The rows are grouped in 4 ways, from coarse to fine. Each group lies inside one group of the grouping before and may be the whole of it. The rows also spread widely along 16 directions, which tell nothing about the answers.
In the rows, zero is written as 128.
Known rows, each followed by its group in each grouping:
[ 96 124 163 119 182 150 156 148 132 122 116 143 163 108 142  95  75 112
 162 122  83 106 185 103 107  70 110 165 156 118 167 109]  q_522 q_778 Medog rotir
[133 110 113 146 135 187 104 152  82  93 133 111 117  98 159 125 112 219
 149 129 131 114 110  83 124 119  99 149  83 101  85 125]  q_522 q_5 Det guves
[142 127 147 150 171 122 152 159 114 143 141 136 140 121 127  98 117 131
 184 155 129  77 133 135 106 114  93 125 141 121 133 125]  q_522 q_5 Det kuge
[109 111 137 152 157 125  99 141 165  94  62 159 145 120 103 185 130 177
 106 161 154 151 122  93 121 202 139 114 112 145 112 163]  q_525 q_904 fuso Buk
[129 117 119 160 119 179  76 154 129 141 154 109 101  66 157 113  65 110
 158 165 169 159 135 101 105 157 186  61 148 160 125 135]  q_525 q_904 Kobug vudar
[138 120 103  92 127 128 107 125 144 117 143 118 173 145 101 166 142 127
 104 139 142 122 159 134 148 119 117 158 137 107 111 121]  q_522 q_546 febis mor
[ 93 148 193 122 145  56 130  73 175 135  92 117 121 119 142 135  63  89
 135 180 127 134 222 138  78 130 118 152 136 100 137 157]  q_525 q_904 Zur pona
[117 129 124 153 157 103 171 209 116 108 119 122 141 143  90 125 122 185
 111 138 114 118 114 151  98 132  83 161 140 128 118  99]  q_525 q_904 fuso tel
[130 161  97 119 144 158 136 121 130 136 136 140 145 116 132 134 120 134
 133 185 139 135 151 133 114 119 127 145 135 125 125 123]  q_522 q_778 nevoz gimun
[167 102 166 179 182 171 108 125  87 142 138 115 127  68 151  98  59  96
 191 152 128  80  98 127  77 147  97  72 109 125 128 116]  q_525 q_904 Zur sama
[138 133 131 139 171 115 140 172 146 160  90 115 106 127 150 108  72 145
 185 220  98 106 134  88 154 117 166 126 193 103 144 183]  q_522 q_672 zari vozi
[125 108 163 103 151 107 131 157 131 130 117 137 143 105 135 110 116 144
 155 122 101 134 150 125 111 113  98 134 149 122 127 135]  q_522 q_778 Medog mar
[118 145 132 179 154 125 189 172 170 150 130 119 121 150 106 115 113 121
 138 156 140 123 152 162  79 116  66 147 138 119 132  94]  q_522 q_778 nevoz gek
[151 121 125 111 172 104 113 141 142 158 143 143 165 112  97 139 163 102
 132 130 103  89  87 156 130 151  72  73 150 134  84  91]  q_522 q_5 ren tef
[131 113 150 123 145 152 104 170 186 179 120 148 130 111 135 121  79 101
 139 153 117 164 136 136 100 136 105 109 167 125 130 112]  q_525 q_904 Kobug misu
[193  82 165 105 158 138 147  94 136 164  84 126 151 111 151 102  84  73
 150 141  79 207 106 121 106 121 123 107 177 151 147 141]  q_525 q_774 kiniv Mivob
[ 80 127 208 120  87  86 126 109 189  90 109 175 131 124  97 155 170 117
  81  81 171 190 134 181  84 206 121 105  68 172 138 176]  q_522 q_5 Dut zud
[ 98 124  97  86 120 129 147 188 125  80 127 136 154 105  92 143 190 187
 102 125 141 181 134 140 134 153 152 128 134 165 108 154]  q_522 q_778 tiraf Giduf
[133 150 156  91 184 162 131  75 110 126  94 150 159  76 151 131  86 123
 143 191  95 122 141 145  81 135  92 146  89 103 123 144]  q_525 q_774 kiniv mege
[155 114 123 123 149 124 119  90 123 135 102 108 115 113 158 125 123 143
 150 154 115 132 125  93 134 125 106 116 129 106  77 131]  q_525 q_774 kiniv mege
[177  93 144 158 167 127 174  75 119 112  78 137 170 148 104 146 146 109
 119 125 137 158 109 131  86 147  74 137 113 144 119 113]  q_525 q_904 Zur sama
[152 122 112  74  76 132 141 175 108 118 175 120 121 143 120  94 186 145
 140 103 150 140 104 152 179 108 176 124 148 138 133 170]  q_522 q_778 Medog mar
[153 126 104 149 145 122 126 128  66  84 139 144 166 133 103 152 154 174
 112 133 163  99 102 128 113 150 111 141 102 146 108 105]  q_525 q_904 fuso tel
[114 176 139 103  85 175 105  99 118 154 187 130  73 100 193  71 102  97
 157 127 122  89 125 133 151  89 149 106 107 100 123 137]  q_522 q_778 Medog rotir
[143  91 142 158 181 185 126 222 115 108 108  96 127 107 112 120  77 179
 170 161 118  82  92 120 128 144 125 131 113  92 135 162]  q_525 q_904 Zur pona
[130  78 196 195 111  95 124 155 111 106 123 127 128 130 152  98  62 143
 131  67 136 184 148  88  75 117 120 134 154 181 167 104]  q_522 q_5 ren tef
[123 148 108  98 129 120 128 141 124 124 134 122 135 112 122 126 132 127
 114 151 100 133 119 127 156 126 164 112 163 139 122 143]  q_522 q_778 tiraf Giduf
[143 152 106 126 115 205 106 101  96 127 170 128 127  87 161 110 101 109
 147 163 150 133 119 117 125 126 173 102 111 147 135 143]  q_522 q_5 Det kuge
[116 140 104  65 131 145 123 114  86 108 147  86 129  91 145 103 117 134
 133 136  83 114 143 111 162  84 163 133 145 104  97 132]  q_525 q_904 Zur sama
[150 124  88 162 172 148 163  86 146 117 107  67 128 150 104 148 140 105
 127 149 112  82 117  99 160 110 108 122 121  92  82 114]  q_522 q_778 nevoz gek
[126 115 147 123 145 150 139 124 118 125 113 144 132 103 151 100 109 126
 159 132 127 153 144 104 107 120 134 123 141 146 131 137]  q_525 q_904 fuso tel
[124 101 102 174 166 161 138 143 115  96 115  72 128  99 129 123  94 138
 131 113  95 130 126  59 133 110 133 104 145 139 101  96]  q_522 q_778 Medog mar
[ 95 160 148 149  89 132 136 161 154 128 164 136  99 149 140 107 104 136
 143 142 185 122 181 145 114 107 148 161 122 119 165 146]  q_522 q_778 nevoz gek
[158  87 186 165  94 139  96 109  90  93 120 188 116 143 164 110 155 154
 160  67 182 121  86  74 156 148 167 105  99 163 161 181]  q_522 q_778 tiraf Giduf
[110 137 110 122 135  83 132 144 139 106 116 129 143 147 118 144 152 168
 144 166 162 120 178  97 149 126 160 148 162 133 118 158]  q_522 q_5 ren tef
[147 131 139 152 124  86 130 107 174 158  95 125  79 151 127 132 158 123
 138 159 145 112  92 135 142 170 103  84 125 104  73 155]  q_525 q_904 Kobug vudar
[115 114 136 130 128 126 149 145 179 107  95 123 134 122  96 146 148 115
 101 124 130 183 117 135 125 171 147  98 132 162 127 160]  q_522 q_778 Medog rotir
[197  89 142 145 128  99 148  98 131 119 100 143 156 178  87 148 179  97
 124 126 177 143  85 140 139 167 141 107 137 159 137 163]  q_525 q_904 Kobug misu
[142 151 112 131 120 157 106 104 177 183 131 169 108 161 158 127 132 106
 145 163 155 115 126 108 153 118 119 123 146 104 110 117]  q_525 q_904 fuso tel
[146 112 138 141 126 132 135  96 139 105  98 120 136 155 124 152 132 149
 104 119 130 144 124 111 130 124 100 161 102 108 114 133]  q_522 q_778 nevoz gek
[140 190 120 150 122 122 178 174 135 162 148 140  97 173 115  90 140 119
 145 182 129  66  69 173 160 129 153 115 151 125 152 159]  q_522 q_5 ren tef

New rows, each followed by its group in each grouping:
[139 116 104 144 128 140 121 117 148 131 130 115 125 137 116 146 143 129
 100 117 138 141 115 122 121 135  84 116 121 119  70  82]  q_525 q_904 Kobug misu
[183 126 108 105 117 115 153 164 130 157 126 156 138 174 111 111 193 135
 142 145 132 136  57 140 184 137 157 104 182 155 133 164]  q_522 q_5 ren tef
[154 144  89 144 164 148 172 162  81 118 129 127 115 132 116 104 180 177
 180 177 150  56  76 132 149 140 121 110 113 114  89 153]  q_525 q_904 fuso tel
[138  92 153  79 107 156 126 112 137  99 140  88 135  99 111 114 146  84
 116  77 102 167  98 144 155 134 165  86 114 145 120 174]  q_522 q_5 Det kuge
[126 132 139 106 119 102 130 159 119 123 143  88 118 139 123 109 107 142
 118 120  82  88 121 139 159  99 117 148 143  90 114 134]  q_522 q_546 febis mor
[140  95 176 100 170 101 156 174 116 116  88 141 168 116 112 107 118 139
 166 142  97 128 136 130 124 131 134 135 167 141 163 184]  q_522 q_546 febis mor
[ 83 142 132  94 102 127  99 121 144 100 130 110 102  96 146 134 132 162
 123 135 135 129 168 117 140 138 137 126  97 102  83 166]  q_522 q_546 febis mor
[113 169 132 140  88  76 117 101 122 118 159 137 122 151 137 131 121 135
  98 132 151 127 158 127 125 116 142 150 136 140 131 117]  q_522 q_5 Det kuge
[103 138 165 147 133 121 107 105 176 117 109 147 121 141 120 154 116 115
  91 109 122 106 112 129 132 152 108 122  93 110 118 121]  q_525 q_774 kiniv Mivob
[134 132 141 144 117 110 117  71 125 121 139 138 123 139 132 124 148  86
 126 104 155 109 127 110 144 134 149  92 126 145 118 123]  q_525 q_904 Zur pona
[156 148 138 164  95 116 102 143  83 136 153 130  97 128 149 103  85 135
 112 138 127 126  69 127 133 146 169  97 146 155 145 127]  q_525 q_904 Zur pona
[158 131 137 177 147  97 123 121 150 151 103 187 144 151 121 156 157 145
 129 157 167 132  97 129  98 182  76 102 129 156 109 114]  q_522 q_5 ren tef
[157  48  92 140 167 233 127 157 115  73 161  92 199  97  73 160 164 117
 140  84 182 127 132 132 107 143  89 111  78 139  99  98]  q_522 q_546 febis mor
[ 83 161 153 143 122 127 143 188 171 125 144 163 138 150 105 125 105 132
 109 131 144 126 159 157 111 118 134 163 139 137 178 120]  q_522 q_778 nevoz gimun
[187 138  57 138 126 211 134 146  84 146 196 120 170 106 122 122 117 100
 134 177 173 167 106 157  95 128 145 107 150 179 138  87]  q_522 q_5 ren tef
[106 115 135  95 162 115 149 154 140  90 147  81 174 104  61 142 141  97
 105 108  96 104 132 171 127 132 121 115 124 130 116 127]  q_522 q_5 Det guves
[112 132 151 106 170 181 136 109 126 108  81 112 121  90 160 105  87 131
 175 169  82 104 130  80 158 115 179 122 122 105 135 202]  q_522 q_5 ren tef
[ 98 151 105 144  95 177 100 146 203 130 158 131 141 144 117 165  89  98
  95 164 196 176 186 130 116 137 179 145 138 145 161 128]  q_522 q_5 ren tef
[145 107 161 168 115 121 153 116 162 126 113 137 116 175 130 124 145 134
 148 116 172 134 138 119 120 125  98 151 110 118 131 149]  q_522 q_5 Det kuge
[127 134  98 116 154 150 157 194 129 138 137 142 171 127 107 120 118 142
 124 151 111 160 144 132 116 100 127 153 185 155 152  96]  q_522 q_778 nevoz gek
[161 169 109 151 126 111 139  93  89 155 141 143 105 100 167 101 128 127
 157 188 145 133 112 126  99 143 125  84 143 158 105 126]  q_522 q_778 Medog mar
[151 134 121 168 142 119 172  78 110 103 103 151 160 153 119 135 152 120
 128 146 160 148 132  99 116 136 147 133 136 176 145 139]  q_522 q_5 Det kuge
[149  94 156 153 180 130 125 129 107 118 107 134 154 121 136 111  98 118
 165 120 111  95 121  79 137 114 138 113 155 140 147 122]  q_525 q_774 kiniv mege
[153  80 140 135 160 119 175 164 174 138  93 133 143 183 103 123 172 142
 152 106 133 127 126 119 144 108  72 154 149 105 114 119]  q_525 q_774 kiniv mege
[132 104 138  59 160 109 171 133 146 134 101 153 165 104  95 114 204 110
 151 126 120 167 133 166 115 145 102  99 152 150  96 150]  q_525 q_904 Kobug vudar
[142 108 105 207 159 152 209 104 114 112  97 111 131 173 145 101 133 145
 168 120 146 137 159  49 118  74 102 167 150 141 122  90]  q_522 q_5 Dut zud
[118 178 102 141  91 163 159 149 114 127 187 142 104 148 131  90 157 128
 134 127 170 105 120 152 146 101 159 130 121 141 143 125]  q_522 q_778 nevoz gimun
[119 141 163  74  94 129 148 119 184 144 115 137  87 144 142 115 167 135
 136 135 128 141 131 172 144 127  96 148  94  73 102 191]  q_522 q_778 tiraf Giduf
[126 157 176 139 119 114  94 115 137 170 137 184 121 111 171  97  79  87
 146 143 119 134 120 116 118 136 162  84 169 170 169 135]  q_522 q_5 ren tef
[109 132 168 153 137 117 137 124 142 113 104 157 133 134 130 125 119 134
 129 121 128 128 131 108 119 138 131 130 124 146 147 145]  q_522 q_5 Det guves
[129 125 158  63 159 136  88  66 118 101  83 166 154 110 149 151 146 154
 138 139 103  92 118  98 168 135 133 140  90  89 106 180]  q_525 q_774 kiniv Mivob
[138 130 140 146 139  75 118 111 113 124 120 170 148 142 134 136 156 155
 145 138 155 109 136  96 129 138 121 124 147 151 121 128]  q_522 q_5 Det guves
[152  94 109 147 170 124 153 107 133 107  81 130 171 127 106 161 141 127
 117 148 130 179 132  90 115 150 129 119 154 165 118 127]  q_522 q_672 zari vozi
[134 122 174 136 134 121 145 160 156 162 113 176 125 143 140 102 123 143
 133 105 102 150 108 143 104 116  62 141 141 126 137 106]  q_522 q_778 nevoz gimun
[127 132 152 133 165 154  86  78 124 100 125 173 177 106 119 173 131 124
 133 146 161  76 134 123 111 161 108 126  69 121 126 138]  q_522 q_5 Det guves
[102 183 123 163 132 143 188 111  89 102 135 132 125 134 140  88  89 110
 112 137 112 128 134 116 115  93 176 147 141 166 171 108]  q_525 q_774 kiniv Mivob
[156 103 104  68 163 176 106  95 108  89 101 149 196 104 118 174 162 157
 121 147 126 140 124 110 141 140 121 150 101 119 107 152]  q_522 q_778 Medog rotir
[139 112 103 110 169 155 152 124 137 135 135 128 174 111 103 127 150  86
 143 138 135 142 149 136 110 120 112 109 156 146 113  96]  q_525 q_904 Zur sama
[122  81 157 146 167 118 128 171 152 118  89 156 175 145 110 141 107 149
 123 100 116 152 151  91 110 118  96 158 167 139 145  92]  q_525 q_904 Zur sama
[ 91 130 120 185 162 126 152 127 172 110  84  69  87 130 146 126  89 145
 176 185 143 103 189  55 139 118 159 127 143 100 104 168]  q_522 q_5 ren tef
[118  91 165 167 204 119 105 176 158 125  73 142 132 125 129 134  97 164
 175 139 104  61 117  63 152 138 113 112 146 100 122 139]  q_525 q_774 kiniv Mivob
[127 108 117  41 114 134 116 118 160 111 151 137 185 127  93 158 174 103
  90 101 144 182 160 168 133 123 126 148 130 133 115 120]  q_525 q_774 kiniv Mivob
[102 163 147 104 119 135 128  67 147 118 122 159 133 142 134 129 131  93
 106 123 126 113 143 126 146 117 147 140 114 121 135 136]  q_525 q_904 fuso Buk
[159 109 141 119 189  79 154 116 109 133 111 124 172 145 113 116 122 105
 149 128  84  85 130 113 141  90 105 138 181 122 131 101]  q_525 q_774 kiniv Mivob
[116 143 179 132  77 108  54 107 184 143 153 129  79 147 161 153  89 151
 119 135 171  96 160 149 121 131  81 164  69  48 106 144]  q_522 q_778 nevoz gimun
[ 97 184 132 107 134  86  92  44 157 145 112 149 138 132 153 161  83 108
  81 170  99 119 184 112 118 110 105 163 141  94 103  88]  q_525 q_904 Zur sama
[156 140 136 140 140 123 158 104 115 123  82 194 161 175 125 141 161 157
 109 137 124 127  95 118 133 137  94 163 124 138 138 133]  q_522 q_546 febis mor
[116 106 165 131  61  95  62 134 141 118 182 135 111 118 146 129 126 138
 111  68 177 162 148 125 115 140 129 106 118 152 116 116]  q_522 q_5 Det guves
[118 164 123 132 179 133 161  98  85  89 101 111 146  95 110 136 123 141
 114 168  78  86  89 133 119 151 123 118  95 129 106 140]  q_522 q_5 Dut zud
[153 113 162 112 150 121  92 108 151 144 106 118 149 106 117 155  73  96
  99 153  93 142 110 156  99 155  94 120 127 107 117 123]  q_525 q_904 Kobug vudar
[150 118 125 158 133  64 139 108  85  82 148  82 135 150 104 143 146 161
 130 125 164  75 148 130 124 117 102 155 108 107  99 122]  q_522 q_778 nevoz gimun
[138  97 167  54 119 140 106 144 136 124 160 134 153 133 116 114 141 109
 148  91 131  99 138 163 152 101 120 151 120  91 136 152]  q_525 q_904 fuso tel
[113 147 134 142  78 177 106 123  96  99 168 154 117 114 167 106 110 148
 135 118 186 155 146 108 116 123 181 134 104 164 156 144]  q_522 q_5 ren tef
[106 167 113 134 163 153 160  56 116 118 121 158 160 103 144 133 129 104
 126 154 129 133 179 114  85 108  95 144 115 141 115  90]  q_522 q_778 tiraf Giduf
[148  97 116 125 150 155 119 145 140 144 163 120 159 124 113 116 135  85
 135  84 110 121 121 115 147  93 112 100 167 140 119  73]  q_522 q_778 nevoz gimun
[ 95 133 128 104 135 157 132 172 156 111 142 140 149 107 102 133 148 134
 126 129 137 135 136 145 128 141 140 118 120 141 128 144]  q_522 q_5 Det guves
[ 98 149  94 128 105 114 186 185 180 129 136  89 100 174 106 115 156 155
 118 139 137 146 153 141 148  99 125 160 156 111 102 129]  q_522 q_5 ren tef
[128 109 162 210 198 129 137 198 154 145  59 156 106 132 153 118  79 191
 203 189 127  83 127  61 118 143 102 128 155 106 140 160]  q_522 q_778 tiraf Giduf
[135 143 113  72 142 125 124 132 114 128 130 144 160  89 131 131 135 139
 140 179 125 152 150 138 118 134 146 125 152 143 125 154]  q_522 q_778 Medog mar
[110 136 120 119 168 166 149 139  89 105 130 118 141  92 145  94 117 147
 172 141 103  94 142  93 136  94 144 127 135 129 121 134]  q_522 q_5 ren tef
[122 110 147 210 140 121 131 156  80 108 181 128 115 114 139  79 133 126
 185  71 169  61 121  93 114 116 121  71 130 170 123  85]  q_522 q_5 ren tef
[104 123 129 147 129 163 115 172 155 138 123 131 105 114 149 112  89 153
 141 140 136 151 149  98 115 120 128 128 144 123 115 115]  q_525 q_904 Kobug misu
[135 117 144 140 139 144  76 131 121 116 145 156 150 101 134 149 109 136
 137 142 174 116 134 122 106 160 132 111 106 140 132 126]  q_525 q_774 kiniv mege
[133 180  87 110 101 121 127 130  86 135 129 154 127 146 172 123 108 204
 113 192 125 146 153 101 135  95 133 196 160 117 122 123]  q_522 q_546 febis mor
[143 146 109  55 161 134 165 168 140 156 145 136 150 138 103 105 183 124
 163 153  94  67 112 173 169  93  97 138 151  84 110 142]  q_522 q_778 Medog mar
[115 130 105 177 161 109 154 137 106  83 107 117 108 125 108 130 180 177
 167 157 179  67 121  96 141 167 142  92 106 135  81 159]  q_525 q_904 fuso Buk
[143 168  97 132 126 170 154 140 154 163 144 139 138 150 108 133 107  99
  69 152 101 155  83 180 105 128  85 142 134 129 121  69]  q_525 q_904 fuso tel
[168  86 107 111 119 138 131 150  94  91 184 102 173 136  91 132 166 119
 146 112 201 125 147 151 132 120 155 134 129 147 138 132]  q_525 q_774 kiniv mege
[170 134 100  76 143 131 120 127 145 140 153  84 155 125  89 158 125  94
 109 185 122 113 109 193 138 141 122 126 128  92 105 139]  q_525 q_774 kiniv Mivob
[168 104 191 166 127  95 109  52 166 180  76 156 105 151 187 116  68  86
 153 144 133 177 151  81 100 126 105 123 163 128 140 130]  q_525 q_904 Zur pona
[164 157 140 123 141 144 179 148 129 158 123 149 123 167 133  93 124 121
 165 175 120  85 102 157 143 100 121 160 142  98 166 164]  q_522 q_778 Medog mar
[112 130 135 135 163 184 112 108 107  95 147 155 142  89 132 134 146 127
 171 138 170  59 135 118 124 144 127 104  65 116 115 149]  q_522 q_672 zari vozi
[ 93 172  88 144 127 121 146 194 138 134 168 104 104 114 120 110 117 146
 122 158 123 107 137 142 126 119 130 113 156 131 107  97]  q_522 q_778 Medog rotir
[148 159 109 138 109  69 166 144 141 148 159 115 143 199  98 130 132 118
  87 137 127 120 131 171 128  93  94 176 173 122 132  80]  q_522 q_5 ren tef
[ 81 160 121 163 107 100 133 146 145 109 100 137  82 128 147 125 131 181
 100 133 117 151 123  80 146 145 156 113 142 149 104 138]  q_522 q_778 tiraf Giduf
[137 123 127 166 128 120 135 160 156 147 149  99 110 149 122 116  99 108
 161 161 173 108 159 130 120 119 137 126 159 114 136 127]  q_525 q_904 Zur sama
[101 134 116  66 159 161 197 141 172 118  56 127 133 114 108 117 161 133
 129 169  86 191 134 129 143 133 157 131 148 130 109 190]  q_525 q_904 Kobug misu
[142 117 135 107 130 126 131 116 113 105 127 102 147 142 113 128 105 118
 102 114  99 122 120 128 148 105 137 155 137 114 132 126]  q_525 q_904 fuso Buk
[118 173 132 144 108  97 144 147 134 117 141 146 134 162 101 144 133 144
  93 157 150 115 114 167 121 151 135 152 122 138 148 137]  q_522 q_5 Dut zud
[156 134 144 102 129 120 149  72 117 145 102 180 130 132 162 111 174 135
 146 130 119 146 113 120 128 121  87 129 125 129 105 140]  q_522 q_778 tiraf Giduf
[ 54 185 113  99  90 163 117 129 164 112 177 156 102 110 135 122 173 127
 111 106 158 105 154 146 147 126 140 112  85 120 100 124]  q_522 q_778 Medog rotir
[184  90 126  96 130 131 124  97  66 116 156 140 172 122 143 120 161 142
 151 102 145 135 136 126 117  95  83 153 128 128 111 107]  q_522 q_778 tiraf Giduf
[133 169 188 119 124 115 130  45 116 125 114 176 135 104 154 118 103  84
 140 172 150 141 145 152  91 154 164 117 103 156 176 190]  q_522 q_778 nevoz gimun
[155 122 165 148  90  99 139 119 151 148 123 101  76 120 151 113 112 133
 152 170 175 173 141 170  74 171  90 112 101 116 102 181]  q_522 q_546 febis mor
[147 131 137  85 103 142  80 103 168 163 188 150 164 124 117 144 131  49
 108 117 155 145 135 179 120 135 120  99 137 142 134 103]  q_522 q_5 ren tef
